There are 3 nested groupings, the coarsest first. Each group lies inside one group of the grouping before and may be the whole of it. The rows also spread widely along 11 directions, which tell nothing about the answers.
Known rows, each followed by its group in each grouping:
[-12  19  -2  -6   3  -4   8  -4   2   1   6  -2   5  -4  -7   6   9  -3
   7] => J422 J700 J933
[-15  11  -6   4  -1   8  15  12  -7  14   7 -17   5  -5   5  -1  -4  -8
  -5] => J422 J827 J178
[-43  23 -11 -14  -4   7 -14  20 -21  29  23   6   5  10 -15   8 -13   7
  -2] => J862 J965 J444
[ 19   0 -22  21 -29 -14   3  10  15   5 -22  -4  23  -9  27   2  13  13
  12] => J988 J583 J536
[ 27  26   7  -7  29  -6  -4   3 -27  12   4  49 -12 -13  -3   6   1  33
  36] => J862 J366 J819
[  4  15   1   8 -20  -4  -9   5  -5  22 -21 -31  21  -4  -3 -19   3 -10
 -10] => J422 J212 J876
[ -4   3 -12   4 -25   4  -3  16  24  28  13  -6  -5   1   2  -2  -5   9
 -12] => J862 J965 J203
[ 21  10   6  -6   1  -8  -5 -18 -14  21 -23  17  26 -18 -18 -22  -4  -8
  -1] => J988 J514 J362
[-26  -2 -12  -5  15   7   6 -10  -1  -6  22  -1 -14  16   0  10 -10   0
  -6] => J862 J965 J176
[-13  10 -16   3  -9   0  -1   3   6   8   1  -9  15  10  -2   3  -1  -3
  -7] => J988 J341 J855
[ -7   4  17 -36  -5 -10  32 -28  19  21   1  -6  -6 -27 -20 -16  11 -22
  -4] => J422 J827 J7
[ 19  20  -2 -18   1 -27   4  13 -29  46   9 -18 -14 -12  -3 -36   2 -16
  -2] => J422 J700 J71
[-10  11  -9  -2   3  -4  -9  -2  -7   5 -10   1   9   2   8   9   2  16
  23] => J862 J366 J298
[ -1   9   1  -3  20  14   2  -5  -7 -21 -23  -2  -8   2  19  11  -8  39
  41] => J422 J212 J798
[  7  16   7   6 -10   0 -17  -6   6 -19 -19 -23 -10   9  -3  -1   3  15
  21] => J988 J514 J591
[ -1  23  -7  -1  17  14   7  -9  12  -6   5  35  15   1 -17  23  -4  18
  11] => J988 J514 J467
[ 14   7 -25 -46  27 -20  -5 -19   5  37  -1  18 -19  19  -5 -27  -9  19
  12] => J988 J583 J536
[-18   9  15  -2   9  16 -15  -8   4 -23 -14   0  -9   3 -14   4   1  17
  19] => J422 J700 J71
[  7  18   1 -35  -9 -31  19  10 -16  30  12 -10 -37 -19   0 -22   1   6
  19] => J988 J583 J536
[  9   0 -20  -7  -6 -19  27   0  -5   5 -14  -5   2 -16  34   5   5  17
  29] => J988 J583 J536
[  3 -13 -12  22  -6   5  -9   5   2   5 -10 -12   3   5  19  -6  -8   5
  -3] => J862 J366 J298
[ 32 -10 -15  44  10   8  -6  21  10 -23  18  15 -19  13  29   3   3  23
  -1] => J422 J212 J798
[ -2  -2  -9 -17  -8   5  24 -14  39  19   7 -26 -20   4   5  -3 -10   3
  -7] => J862 J965 J203
[ -6  17  13 -34 -15 -19   5 -19  24  32  16 -24 -12  -5 -39 -29  14 -37
 -25] => J422 J827 J7
[-10   4   0  -7  -3  -2  30  -9  11  -1   5  -8  -8 -13  10  15   3   2
  14] => J862 J366 J298
[ 25   4 -21  21  12   4  18   5   4  16  22   8   2   8   0  -3 -12  -8
 -25] => J988 J514 J591
[  9  -5  -4  24   0  -4 -14  -1 -15 -11   0   3   3   1  14  -2   3  -2
  -2] => J862 J965 J203
[  8  10  -4  -1   9  -5  -7  -6  -3  -3  11  -4 -17  11 -10  -9  -3  -1
  -2] => J988 J514 J467
[ -5   0  39 -31  14  -1 -16 -36 -11 -22 -13   3 -37  -7 -36 -28  -5  -2
  13] => J988 J514 J591
[-21   2 -11 -21   4   0  24  -6  26   7  26  12 -13  -2  -5   7   6   6
  -4] => J422 J212 J876
[ -5 -17 -25  45  -2   0 -30  10   9 -20  23  17   7  26  11  10  10  -5
 -23] => J862 J366 J298

New rows, each followed by its group in each grouping:
[ 11   1   0  25 -14 -28 -17   1 -14 -15  12  16   3  -8   0  -1  32 -16
  -2] => J862 J366 J819
[ 42  30   1  36 -29  -5 -16  27  19  17   1  20  14  -7 -17  -1  13   9
  -9] => J988 J583 J536
[-13  -8  -4   5   4  18  -4  13  12  -3  18   8 -26   8   2  -6 -10  20
  -8] => J422 J212 J876
[-32  -5   9   1 -19   7  -8   9  -5 -17  -1   1 -13  -9  -3  -1  -2   8
   5] => J988 J341 J855
[  7   1 -19 -11  23 -26  20 -15 -30   3   3  -9   1  -1  28 -10   9 -10
  11] => J422 J212 J876
[-15   1 -17  29 -22  15 -10  36   1   6  -2 -18  -1   4  26  12 -10  27
  12] => J862 J366 J298
[ 35  29  -1  -7  -2 -30   5   4  -7  15  12 -34 -25   4   2 -21  14 -11
   4] => J422 J212 J798
[-18 -13  -7  18 -15   8 -24   1  24 -13   4  -6   2  17  -3  -8   8   0
 -22] => J422 J212 J876
[-17  20   9  -6   9   8  -9 -20   8 -22 -15   8   7   3 -12  24   7  19
  32] => J862 J366 J298
[ -5  -6 -11  21   6  -5 -27  12 -11 -12  25   4 -23  22   7  -3   2   3
  -5] => J862 J366 J298
[ -9  -5  -9  18  -4   1 -13  36 -19 -28  -2  15 -24  -9  46  17   9  62
  50] => J422 J212 J876
[  1  23  18 -14   5   1  19 -20  12   7   5  -4  -5 -11 -27   7   2 -11
   3] => J862 J366 J298
[-14  17  20 -22  20  15   2 -20  -2  -5 -13 -29 -18   5 -18 -12 -11  -3
  11] => J422 J827 J178
[-17  18  19 -27 -12 -12  -5 -19  21  -3   9 -14 -26   0 -30  -1  14  -7
  10] => J862 J366 J298
[ -4  -8  -3  21 -22  12 -14  10  12   3  -5 -14  -4   5   6  -3  -8  11
  -8] => J862 J965 J176
[ 19   4  11  21  -4  -4  11   6  -4 -10  13 -17 -18  -7   3 -11   8 -12
 -12] => J422 J212 J876
[  0  -4   8  -4  18   2 -11 -17 -26 -10 -15  -8 -13   6  -7 -26 -17  -5
   1] => J988 J583 J536
[ -8   8 -15  -2  10  -1  11   4   2   2  20  10  -4   5   5   5   3   4
   0] => J422 J212 J798
[-18   7  -6  -1 -11  -4  11   6   2   9   8  -9  -1  -7   5  10   2   1
   6] => J862 J366 J298
[-18  20   2 -12   2   2   1 -15   5  -6  -5 -13   1   6  -9  13   4   5
  18] => J862 J366 J819
[ 11  50  43 -37  13 -13 -12 -20  -8  -7  -4  -2 -32  -7 -45 -12  13   7
  31] => J422 J212 J798
[ 11  28  -8  -8   2 -15 -35   2 -19  16 -13   4   9  13 -12 -12   5  17
  20] => J988 J514 J591
[-12   3  -6   0 -10  -7  -4   6  -9  17  -3   0   7  -9   6  -2   2   4
   8] => J862 J366 J298
[-21  15  -7 -19  -4 -12  -5  -6 -10  15  -7  -9  15  -2  -4  -8   8  -2
   6] => J422 J212 J876
[-10  14  14 -21  -4  -6  15 -16  19  -1   1  -1  -7 -13 -16   2  19  -5
  11] => J422 J827 J178
[  9 -11  -4  -6  10 -14  -8 -31   9  -3 -17  16   6   0   2  -7  10   0
   8] => J862 J366 J298
[-21   1 -25 -17  -6  -8  21   5  -6  23  -8   2  17 -15  26   3   1  13
  18] => J422 J212 J798
[  3   6  -8  -7 -11 -22   6   1  -1  22   7 -12  -2 -10   1 -21  12 -17
  -7] => J422 J700 J933
[ 10   5 -12  16  11   0  -4   8   5   3  24  26   1   6   0   4   9   3
  -8] => J422 J827 J7
[-11  31  -7  -6  -4 -12  17 -17  10   6  12 -33  14   9 -14  18  12 -26
  -1] => J862 J366 J298
[ -3  -8 -24   6  18  -6  -9 -12   1  -7  10 -24  -6  30  17 -12   3 -12
 -10] => J422 J827 J7
[  6   4 -14  28   1  -9 -22  23 -21  -6   6  45  19  -8  13  10  21  18
  15] => J422 J700 J71
[-11  -9  -7  10   8  16   5   4   5  12  12  25   2  -4  -2   5 -13   6
 -11] => J862 J366 J298
[-12  20   0 -20   3   6  13   2  11  16  15   8 -16   0 -22  -1 -12   9
   0] => J988 J583 J536
[-22   4  -2 -12  -7 -17  -5 -22  -7  13   6 -24  10   4 -18 -14   7 -41
 -19] => J862 J366 J298
[-14  17  -1  -9  -5  15   3  -1   7  11  -9 -18  -2   2   3   9 -13  19
  15] => J862 J965 J203
[ -1 -41 -25  23   7  18 -23  23 -24  28  11  12 -14   9  15 -47 -39  -1
 -44] => J988 J514 J467
[-10 -17   9   8  14   7 -17 -23   2 -28  -8   8  -4   5 -11 -12   6  -9
  -9] => J422 J700 J71
[  3 -26 -29   6  12  -5  12 -19   7  -3 -11 -16   6  11  36 -12   0  -2
  -7] => J422 J212 J876
[-24   1 -20  -4   8   5  30   3   9   4  14  21  14 -12  12  24   5   7
   6] => J422 J700 J71
[  4  -1   1  10  20  10  -7 -11   8 -15   3   8 -10   9  -6  -5  -2   4
  -3] => J422 J700 J933
[  4  12  15  17   9   1 -15  10 -28 -10   3  15  -3 -10 -10  -6   6  -2
   3] => J422 J700 J71
[-13   0 -15  -3 -11  -7  12 -11  33   1  11  -6   5   3  -3   6  18 -12
 -11] => J422 J700 J71
[-21  -4 -17  -7   1   4  -8  -8   0  12  -3   0  13   8   7   1  -7   6
   0] => J862 J965 J203
[-10 -14   5   9 -18 -14  -5  11  -3  -2  24  14 -25 -15   1  -6  12  -6
  -7] => J862 J366 J298
[  8  18   9  -1 -17 -12 -13 -19  22  -4  -1  17  15  -3 -36   0  21 -12
  -6] => J988 J514 J591
[ 13  13  18   6   9   1 -11 -14  -3 -12  -8  -8 -15   2 -12  -3   1   1
  13] => J862 J366 J298
[-10 -25   0  -6   9  -8  -8  -7 -14  -6  -2  -1 -23  -5  16 -26   4  -3
   2] => J422 J827 J178
[  5  -5   4  16   6  11 -29  10 -12   9   2  24  -9   4  -8 -17 -11  10
  -8] => J862 J366 J819
[  1   5 -19  -4  17  28  17  20  -1  45   3   7  -8   2  13  -2 -39  32
   3] => J862 J366 J819
[-33   2   1 -10 -17  -8 -13   3 -33   1 -16  -4   9 -18  16   2   3  13
  29] => J862 J965 J203
[ 15   6   2   1  -2   8   7  -6  27   4  12  17 -11  -2 -18  -3  -6   7
 -10] => J988 J514 J362
[ 24  -6 -13  31 -13  -1  -2   4  13  13   6  26  21  -8   8   3   8  -2
 -18] => J862 J965 J203
[-31  13 -19  25 -29   0  -4  35  -2   8  21 -15  17  -1   5  11   9  -8
 -12] => J422 J700 J933
[ -4 -15   0 -32  34   5  13 -14 -17  12  -6  45 -26 -13   3 -18 -24  28
  19] => J988 J583 J536
[ 10  19  14  14   0  17 -17   0 -17  13 -21 -12  13  -3 -13  -9 -17   1
  -1] => J862 J965 J203
[-14   7   5   8  13   6  15 -10  -4 -14   9  20  17 -13  -7  16  10  -8
   1] => J422 J827 J7
[ 10  -4  13  15  14  21   5   2   5 -14  -3   6 -24  -8   2  -5 -12  18
   7] => J422 J700 J933
[  3   0   2   0 -14 -10 -24  -4   4  25   8  16   6  -3 -20 -22   7 -13
 -23] => J862 J965 J203
[-28  29  -4  15 -28   1  13  21   1  -7  15   0  27 -16  -5  31  20  -5
   6] => J422 J212 J798
[  6  -7   4  -5  15  13 -10 -10  -5   2 -17 -11 -23  11  -5 -29 -26  12
  -1] => J988 J583 J536
[  4   8 -31  -5  10  -3  24   5  18  24  35  23  -2   8   0  10  -4   5
 -13] => J988 J514 J591
[ -3  13   0 -21  11 -12 -12  -3  13   0  24  18 -40  12 -10   4   8  24
  20] => J862 J366 J298
[-20 -11  -8  23   9  19  -4   0 -11 -28  -7   4   4   4  20  19  -7  17
  16] => J862 J366 J819
[-14  -5  10  -1  20  10 -14 -20  -5 -21 -13   0  -4   7  -5  -8   1   2
   7] => J422 J827 J178
[ -5  12  -8  -4   2  -8  -1   5 -29  17   2   6  10  -7  -5 -10  -6  -4
   2] => J988 J514 J591
[-14  -1  -8  10 -13   7  -6   1  11   6   1 -43  -6  15   2  -7  -8 -14
 -16] => J862 J366 J298
[ -6  -1   9  -7   0   2  19 -10   0   9  -1  -9 -10 -16  -2  -4  -7  -6
   2] => J862 J366 J298
[-11  10  11  -9  12   9  -8 -11   6   1  10  -2 -13   8 -30 -13  -2 -12
 -14] => J422 J700 J71
[-11  27  -5 -11   4   2   6 -11   6  -4  -7 -21   5  13 -12   9  -5   4
  13] => J988 J583 J536
[ 10  -2  19  17  15  15   7 -15   0 -18   9 -10 -14   2 -18 -16  -7 -24
 -26] => J422 J212 J798
[ -8   7  10  17   3  14 -12   8  -1  -6  13  -9  -9   7 -15  -8  -1 -12
 -17] => J422 J827 J178
[-27  14  18  20 -14  11  -4 -23   4 -48 -22 -54  13   6  -6  23   9 -18
  13] => J862 J366 J298
[  5   5  -8 -24  19  -7   6  -5  -2  17   3 -20 -30   9  12 -20  -4  10
  13] => J422 J827 J178
[  4  20  14  -7   5  -6  -6 -13 -14  -6  -2   0  -8  -6  -9   3   6   3
  19] => J862 J965 J203
[ -4   0  -5  19  -8  11  37   3   3 -32  -6 -56 -20  -2  31  13 -12   2
  13] => J988 J583 J536
[-17  26  15   1  -3   6  15  16 -12   2  17  27   9 -30 -13  21  11   6
  15] => J422 J827 J7
[  9 -18  -8 -11  12  -9   3 -21   5   8 -11 -12 -18   5  18 -18  -6   4
   6] => J862 J366 J298
[ 12   2 -17 -16 -18 -36   3  -4  -5  20 -18  -2   9 -12  20 -14  18   4
  19] => J988 J341 J855
[  8  13   1 -15  -6 -11   2  -1  11  35  -3  14   6 -17 -16 -18   8  -1
  -2] => J422 J700 J933
[-13  21  34 -22 -12   3   6 -14  12  16  -3   6   2 -28 -50 -14   9 -19
  -9] => J422 J700 J71
[-32  -7 -11   3  11   9 -10  -9   2 -16   5  -5   1  14   0   0  -1  -4
  -5] => J422 J700 J933
[ 16  -9 -16   8   9 -13 -13  -6   2  13  17  28   3  13 -10 -22   4 -19
 -32] => J988 J341 J855
[  1  19   9   6  -2  11   1  -4   3  -1  -3 -10  -1  -3  -7  10  -5   8
   7] => J862 J965 J203
[  5  19  -5 -15  -7 -20   2   4 -15   9  -7 -21 -16  -3   7 -12   1  10
  23] => J988 J583 J536
[-17  38   7 -18  30  22   9  -4  -3  -3  12 -32 -33  24 -13  18 -26  21
  26] => J862 J366 J298
[-27 -17 -21  31 -20   7  -3  38 -28  -9   4   7   6 -11  33   6  -9  15
   3] => J988 J583 J536
[ -2 -21   3  -9  31  15  -7 -36  20  -6  -5  30 -12  12 -13  -9 -13   8
  -4] => J862 J366 J298
[-20  -8   4  18  10  23  -3   3  -9   0   7  32  10 -10 -10   7 -15   0
 -11] => J862 J366 J298
[-33   2 -12  -9  -8 -18  -1   5 -28 -11  15   6  -4  -8   8   8  10   3
  18] => J988 J514 J591
[-31  22  -8  -2   0   5  12  -3   5 -18   6   0  19   1  -1  30  10   6
  16] => J422 J212 J798
[-12  17 -13 -11  28  14   6 -24  15   0   3  -2  13  24 -14   8  -5   0
  -6] => J422 J212 J876
[ -1  -6 -15   3   9  14   7  -3   9   8 -11   7   2   4  19   7 -12  25
  15] => J862 J366 J819
[-13  22 -11 -37   2  -6  19 -12   4  24 -15 -23   6  -2   4  -4  -3   9
  22] => J422 J212 J798
[  0 -10   2  13   7  13  -8   5 -14  -1  -4  12  -9  -2  -3 -17 -21   5
 -10] => J988 J583 J536
[-4 17 -1 -3 -3  3  0 -2 10 10 -1 -9  4  4 -9 -4  0 -2 -3] => J422 J212 J798
[ 27  -1   5  25  -5   5  -7  -6  32 -10  -4  15  -4   1  -2   7   8  12
   1] => J862 J366 J298
